The first 10 rows are patterns. Each new row is the sum of 3 different patterns, raised or lowered, with some noise. Before adding, each is slid sideways (what falls off one end comes back at the other) and multiplied by a number that may be negative. Names go in the order of the patterns.
(in the rows, 128 means zero)
Some rows, each with the names of its patterns after it:
[173 117 145 141 154 131 133 118  69 120 139 131 113 131 120 135 105 129
 123 132 137 106 154 174 111 121  98 152 114 114 139 119 113 158 127 100
 166 114 137 136 120 117  87 138 152]
sug
[151 154 122 140 133 127 129 124 147 158 123 140 120 125 121 130 129 153
 112 121 147 112 145 113 163 145 140 123 123 122 121  93 121 145 108 112
  78 149 121 120 113 131 135 147  86]
mip
[106 116 103 131 129 169 142 138 134 139 105 120 146 143 151 104 138  95
 123 163 139 120 120 154 124 119 121 146 151 122 122 139 152 142 140 106
  94 146 117 108 133 119 130 110  87]
dezur
[147 108 150  94 124 144 111  95 110 127 105 135 129 126 117  88 125 158
 121 126 156 147 135 130 155 138 113 182 138 138 131 121  70 133 115 162
 111 145 122 139 145 128 115 147 116]
befab
[127 127  93 111 110 121 142 102 149 125 137 115 109 146 152 165 133  66
 153 138 147 114 134 136 120 120 129 107 109 132 120  70 109 148  83 122
 146 138 154 133 117  94  86 136 116]
saget
[105 110 121 117 147 142 155 126 167 116 146 134 153 128 116  98 136 106
 134 137 108 142 135 145 141 121 143 119 128 139 148 107 114 131 118  94
 130 109 122 115 117 157 159 143 126]
zino
[143  81 116 111 138 158 144  98 109 128 151 112 129 101 123 110 136 103
 132 150 128 128 125 108 158 151 134 130 146 147 123 155 105 148 123 168
 108 107 153 118  95 114 135 154 147]
Vud
[102 119 137  89 118 144 148 115 108 132 167 142 112 157 136  89 146 159
 166 127  97 107 117 155 108 118 132 130 152 124 149 110 126 131 120 138
 106 145 169 141  81 113 150 181 116]
sigor
[107  96 103 155 140 112 118 139 132 117 116 140 144 115 110 126 143 146
 119  92 142 113 109 141 127 122 134 139  98 128  71 132 136 125 146 131
 154 100  94 130 113 128 116  87 137]
tel
[130 145 149 109 132  98  94  94 120 152 109 132 129 136 118 111 128  97
 139 131 129  95 153 123 165 149 137 132 142 143 131 107 125 148 134 146
 141 130 152 125 124 103 158 115 137]
Rab

New rows, each followed by the names of its patterns:
[117 154 141 119 149 127 122  98 141 141 145  88 157 137  64  98 106 107
  62 109 156  65 104  96 126 124 162 102 111  86 154 129 102 130 114 138
 149 108 145 135 161 110 157 123 115]
dezur befab Rab
[179 192 188 156 140 145 128 203 148 142 167 149 165 160 172 149 144 165
 143 155 140 177 180 170  89 158 165 208 122 130 156 162  88 146 179 158
 149 138 155 187 147 146 203 160 121]
mip befab sigor
[175  83 102 140 170 108  76 122 121  90 121 161  95 104  94 124 140 181
 121 150  90  71 142 154 147 100 100 122 116 131 109 155 104 169 156 107
 163 136 155 153 135 139  99 142 168]
mip befab sigor
[134 126 142 136 124 132 118 130 119 113 118 144 113 142  99  91 129 148
 109 131 128 135 131 100 110 130 124 129 132 154 155 146 127 113 128 117
 138 141 141 118 134 126 100 164 108]
mip dezur tel
[141 103 155 118 138 106 138 134  99 131 135 120 128  97 119 103 144 144
 162 115 106  86 123 127 116 111 133 134 145 146 122 124 136 128 107 106
 109 127 132  98 115 106 131 107 112]
zino Vud Rab
[124 124 124 122 145 139 156 122 118 108 116 126 132 130 129 103 140  99
 150 124 127 120 114  89 126 123 110 145  96 143 108 157 130 129 148 125
 118 145 144 112  93 137 125  87 139]
befab zino Rab
[ 97 118  90 139 133 127 100 114  91 167 120  95 180  98  69 108 130 191
  65  87  99 146 127 103 121 143 117 154 123  90 103 167 136  85 160  95
 119 125 105  67 117 168 178 116 134]
sug saget sigor
[124 136 113  86 121  90  89 132 117 151 131  80  75 133  96  98 115 112
 142  86 123 104  98 104  79 111 118  98 136 101  98  85 146 147 118 119
 135 121 107 131 115 122  83  94 123]
dezur sigor tel
[128 146 101 141 163 136 136 112 158 162 119 150 119 155 188 106 142 159
 136 133 134 136 138 128 122 173 162 140 130 152 161 145 159 185 122 120
 203 138 153 135 169 116 148 120 169]
mip dezur befab
[139 140 158 155 143 125 141 146 144 129 114 104 133 138 124 102 148 145
 112 131 123 130 129  95 143 151 179 148 137 145 117 103 156 151 139 156
 127 132 150 127 174 144 141 124 122]
sug dezur Vud
[153 122 217 146 116 175 216 186 159 111 162 190 204 187 192 252 176 153
 183 180 148 147 207 232 164 159 216 136 174 188 202 201 173 226 130 188
 168 197 208 135 153 137 204 236 161]
dezur saget sigor
[151 120 101 101 145 183 119 120 146 112 125 132 130 125 157 129 141 126
 125 128 121 107  84 147 137 120 107 128 118 163  89 134 113 147 124  95
 143 155 112 115 122 114 104 159 151]
befab Vud tel
[146 134 138 107  96 130 125 142 105 116 133 119  92 130 101 134 111 148
 107 135 124 136 143 124 141 140 135 118 122 141 141 131 157 117 168 134
 139 124 127 182  87 104 135 129 145]
mip saget Vud
[126  95 131 100 102 118 109 132  95 122  65 112  97 153  82 108 133 125
  78  81 136 154 172 117  46 116 108 128 125 117 109  77  95 134  81 102
  91 100  69  97  84  95 120 123 115]
mip saget Vud
[ 87  51  13  57  89 107  80  75  85  79  59  46  90  50  75  59  94  85
  70  72  82  76 103  60  68  94  59  94  58  60  91  55  90  77  68  49
  88 110  87  82  97  90 121  87  80]
sug zino sigor
[135  99 113  69 135 171 133 130 139 119  63 134 117 144  86 113 141 125
 111  78 104 156  85  81  81 117 164 107  85 115  99 124 106  73  97 140
  81 149 116  97 112  84  94 126 130]
mip sigor tel
[102  59 135 133  98 135 163 136 103 110 139  97 144 166 156 130 108 126
 153 123 178 128 142 142 144  88 141 106 189 125 148 129 112 158 152 106
 123 118 150  96 134 104 100 154 102]
befab saget Vud
[145 115 141 178 183 131 139 130 122 130  95 161 152 122 149 139 108 106
 104 146 173 142 120  63 125 131 116 116 161 142 164  83 136 184 129 144
 135 136 104 138 187 145 131 156 130]
mip dezur tel
[133 142 135 160 141 137 148  99 114 139 112 133 166 157  96  99 127 201
 137  96 113 153  88 152 179 148 136 111 116 168 148 146 203 161 113 157
 154 153 105  71 114 107 148 118 129]
dezur zino sigor
[146 153 169 167 152 191 165 206 165 207 146 202 182 204 196 188 146 188
 148 191 164 149 200 176 192 206 169 186 183 166 175 213 148 162 157 179
 166 186 154 161 149 158 192 212 172]
sug zino Rab
[147 140 154 160 178  77 156 162 131 185  98 157 123 144 163 108 127 161
  82 145 136 112 113 148 163 109 110 111 152 127 115 127 123 117 165  93
 149 140 121 112 123 142  93 131 140]
mip saget tel
[148 122 142  85 129 133 127 125 135 137 151 122 139 138 173  84 130 126
 140 134 123 115  93  86  72  94 151  90 104  94 121 163 124 144 110  98
 105 116  80 145 153 171 174 157 106]
zino tel Rab
[ 83  96 171 103 119 126 103 100  66 106 168 150 142 130 162 137 128 137
 109  98 163 168 168 151 130  52 153 100 155 103 152 143 122 184 144 103
 137 129 131 107 102  85 109 128 118]
sug befab Rab
[185 144 162 156 213 167 131 136 134 155 131 193 175 145 195 126 159 156
 160 156 188 187 134 145 125 163 100 106 112 148 155 118 182 167 150 121
 119 155 153 141 170 163 102 169 143]
sug tel Rab
[179 171 187 174 145 142 176 171 161 180 168 170 181 136 190 211 145 167
 196 204 199 192 206 246 158 224 188 185 208 166 159 228 163 220 134 193
 198 175 202 218 191 160 146 192 186]
dezur befab tel
[130  84 143 139  90 116 106 152 142 146 159 105 141 158  98 139 109 101
 115 146 132 140 151 172 149  91  83 137 191 125 100  91 148 158 173 118
 181 122 112 116 141 143 142  96 125]
sug mip sigor
[132 124 104 128 140 154 129 151 139 102 113 135 105 157 189 163  94 126
 135 134 131 135 161 146 103 135 116 139  98 108 114 111 131  92 135 171
  83 102 124 119 120 146 108 174 121]
dezur saget tel
[138 161 128 160 146 149 162 157 140 163 146 119  97  84  93 126 155 170
 142 106 124 105 110 154 110 148 115  91 136 121 124 164 115 174  79  88
 112 117 165 104 116 151 130 116 144]
mip saget zino
[125 155 120 130 137 142 122 125 146 138 150 131 149 195 169 145 117 182
 159 160 157 124 154 165 167 110 139 177 130 109 132 135 134 162 166 140
 116 123 159 173 160 128 129 105 155]
sug mip Vud
[115 127 119 103 105 124 115 111 118 104 136  82 150 127 125  82 118  93
 124  90 110 148  81  84  56 116 100  97  98  87 114 136  73 117 120 104
 109 117 119 104  83 143 124 132 121]
mip sigor Rab
[113  77 115 114 108  70 120 122 165 124 128 126 118 127 113  92 122 105
  94 128 111 131 132 126 117  77 128  80 116  86 111 117  96  88  68  54
  99  93 135  78 109 121 118  74  94]
mip zino Rab
[142 174 177 138 127  87 145 140 143 123 113 128 141 200 155 142 135 165
 127 129 124 159 122 156 113 116 143 117  96 156 142 159 125 136 160 107
 153 153  97 146 173 117 146 114 113]
sug zino Vud
[143  94 147 121 155 107 132 148 157 152 124  93 127 200  93 184 148  97
 136 155 167 104 145 113 192 110 107 125 124 125 107 189 159 142 169 136
 152 187 121 175 154 170 145 139 171]
sug dezur tel
[ 94 116 186 115  98 132 143 156 100 103  77 127 114 153 138 103 112 109
 149 125 154 151  79 121  94  98  71 170 146  93  68 116 160 144  99 145
 110  95 131 181 107 119 108  98 120]
dezur zino sigor
[100 133 146 105  84  90 162 127 113  93 144 110  86  90 107 157  91 101
  77 109  66  87 142 104 119 114 116 157 109 123 140 130 153 119 140  39
  99 132 141  94  97 145 110 108  76]
dezur sigor tel
[168 137 144 157 168 123 130 147 154 197 187 170 160 126 158 148 181 153
 154 183 187 161 158 165 169 155 177 160 159 170 198 173 147 166 170 144
 158 140 178 145 150 147 156 125 167]
befab Vud Rab
[142 153 146 144 144 181 200 163  80 157 127 125 135 182 181 138 123 113
 100 111 135  94  96 108 168  72 143 159 172 160 159 130  87 128 156 128
  99 118 123 140 120 117 138 103 156]
saget zino sigor
[103 149 123 106 130 114  87 118  96 104 117 167 153  99 128 132 141 128
 127 139 136 102 126  96 145 112 114 120 109  97  90 119 160  92 101 113
 109 120  90 128 127 115 128 140 129]
mip saget tel
[182  97 151 120 122 133 136 155 143 108 140 132 154 119 178 151 115 180
 150 142 122 129 128 135 160 155 156 164 124 116 147 142 164 129 112 131
 123 123  97 145 151 116 113 142 148]
befab saget sigor
[122 120 142 130 139  96 148 128 191 161  92 153 153 152 119 160 180 188
 169 150 160 126 123 112 143 133 114 112 172 137 111 115 122 169 106 168
 171 104 123 115 145 108 156 142 146]
sug dezur tel
[ 61 129 142 107 105  73 176 119 132  86 136 146 126  85 123 179 171 144
  61 122 140 162 140 131 108 150  88  94 135 109 118 135 114 169 160 114
 150  94 124 151 169 150  94  95  85]
mip sigor tel
[152 171 156 165 122 175 166 161 131 133 140 177 131 140 135 129  83 125
 110 164 133 117 114 156 179 137 140 158 103 132 127 142 103 152 132 155
 100 111 142  95 146 118 158 145  97]
befab saget tel
[133  97  98 115 103 107 118 117  86 101  89 131  97 124  97 132 114 118
  85 109  90 113  82 101  85  74  98  91  89  87  89  88 103 102 115  78
  92 124 120 103 106 138 120  95 132]
mip befab saget
[143 130  57 120 152 119 111 125 125 141 131 124 149 110  80  64 110  81
  95 137 121 123  67  95 107 137 105 113 137  97  94 122 101  93 120 123
 127 106 102  98 124  97  68  86 127]
dezur sigor tel
[102 156 122 151 139 108 121 143 121 131 123 139 113 128  84 116 118  93
 110 112 138 122 126 128 129  97 110 153 161 136  98 143 108 122 163 157
 140 112 198 124 136 127 146 109 122]
dezur befab zino
[161 129 164 182 202 133 140 127 106 116 165 106 143 162 191 145 159 120
 159  74 186 113 119 155 141 137 120 156 171 123 152 149 172 126 105 149
 172 160 155  64 177 125 156 137  92]
befab saget Rab
[243  99 138 145 189 137 125 126 102 159 158 168 136 144 186 168  98 175
 160 128 176  92 150 192 144 169  90 190 152 129 190 147 151 200 124 151
 177 149 123 152 162 123  76 116 164]
sug saget tel
[118 148 118 151 104 135 122 140 108 140 131 141 132 118 170 163 139 140
 128 156 118 118 156 154 136 115 179 125 155 156 188 112 108 116 142 123
 174 146 136 131 170 136 153 127 159]
befab zino Rab
[161 148 142 138 153 155 144 141 126 127 162 135 142 145 136 183 167 137
 160 113 121 153 111 147 152 165 132 162 124 147 161 155 148 111 125 161
 100 162 178 128 159 128 152 134 161]
mip zino Vud
[134 104 114 162 106 129 126 135 146 109 124 105 115 198 111 113 120 135
  80 127 117 157 104 144 132 131 143 172 133 133 152 133 110 136 105 111
 145 143 140 110 131 105 146 143 126]
mip befab saget
[143  99 118  63 121 133 177 112 164 132 158 128 111 118  58 150 133 126
 116 131 113 136  87 148 114 120 121  88 146 172  99 114  87 135 102  93
 141 119 109 144 112  84 178 103 127]
sug mip tel
[186 139 153 172 173 136 166 121 149 121 142 120 129 168 166 137 132 135
 137 131 153  90 149 131 162 125 163 135 152 132 157 147 141 163 160 157
 146 111 162 144 149 141 145 139 172]
zino Vud Rab
[155 106  83 128 129 142  91 117 116 150 133 103 135 146 101 120 131 147
 157 118 151 142 102 126 102 129 121  90 115 150 138 104 108 105 146 123
 154 149  84 119 127 126 105 120 136]
mip dezur sigor
[ 95 113 128 131 125 130 131 132 103 154 149 114 102 131 133 125 112 144
 146 125 116 125 131 134 131 102 160 136 106 141 105 145 112 145 128 130
  96 142 128 108 134 118 152 109 100]
sug mip tel
[110  97 137 115  76  91 114 111 120  87 115  91 119 119  82 121 148 135
 110 148  90 125 126 114 143 113 105 124 125  75 106 104 146  72  93 151
  66  68  86 114 136 165 114  94  77]
befab Vud tel
[141 114 153 134 142  94 111 121 156 107 122 161 167 133 138 116 157 103
 159 146 130 163 157 182 147 151 127 172 120 147 124 174 107 154 140  90
 125 128 113 119 136 139  70  79 153]
mip befab zino
[113  91 109 104 137  97  86 111  58  89 138 113  83  26 115 126 155 109
 110  86  59  90 114  98  98 153 109  95  77 158  79 112 158 112 112 117
  70  45  80  84 129  99 131  84  91]
befab saget zino
[ 82  98  95 104  88  91  82  69 101  74  89 107 104  89  85  78 101  82
  92  82  89  97  86 134  85 118  85 101  66  70 107  97  91 113 108 133
  89 118  68 101  80  96 100 107  77]
zino Vud Rab
[124 114 158 185 179 181 109 205 186 147 173 151 168 146 161 162 187 158
 154 172 140 122 142 182 182 123 101 187 168 195 146 225 184 159 129 162
 178 157 107 133 191 103 136 165 164]
mip dezur sigor
[116 175 193 150  87 146 143 171 141 213 131 128 112 132 173 144 159 155
 135 118 123 151 118 125 124 124 164 138 179  88 186 174  96 156 207 184
 155 104 146 164 196 150 160 132 100]
dezur Vud sigor
[ 72 155 147 120 113 119 128 159 120 108 159 144 122 114 125 132 103 150
 113 124 121 128 110 135 125 113 119  45 106 102 121 126 113 150 155 121
 123 112 100 117 147 159 182  91 106]
sug dezur Vud
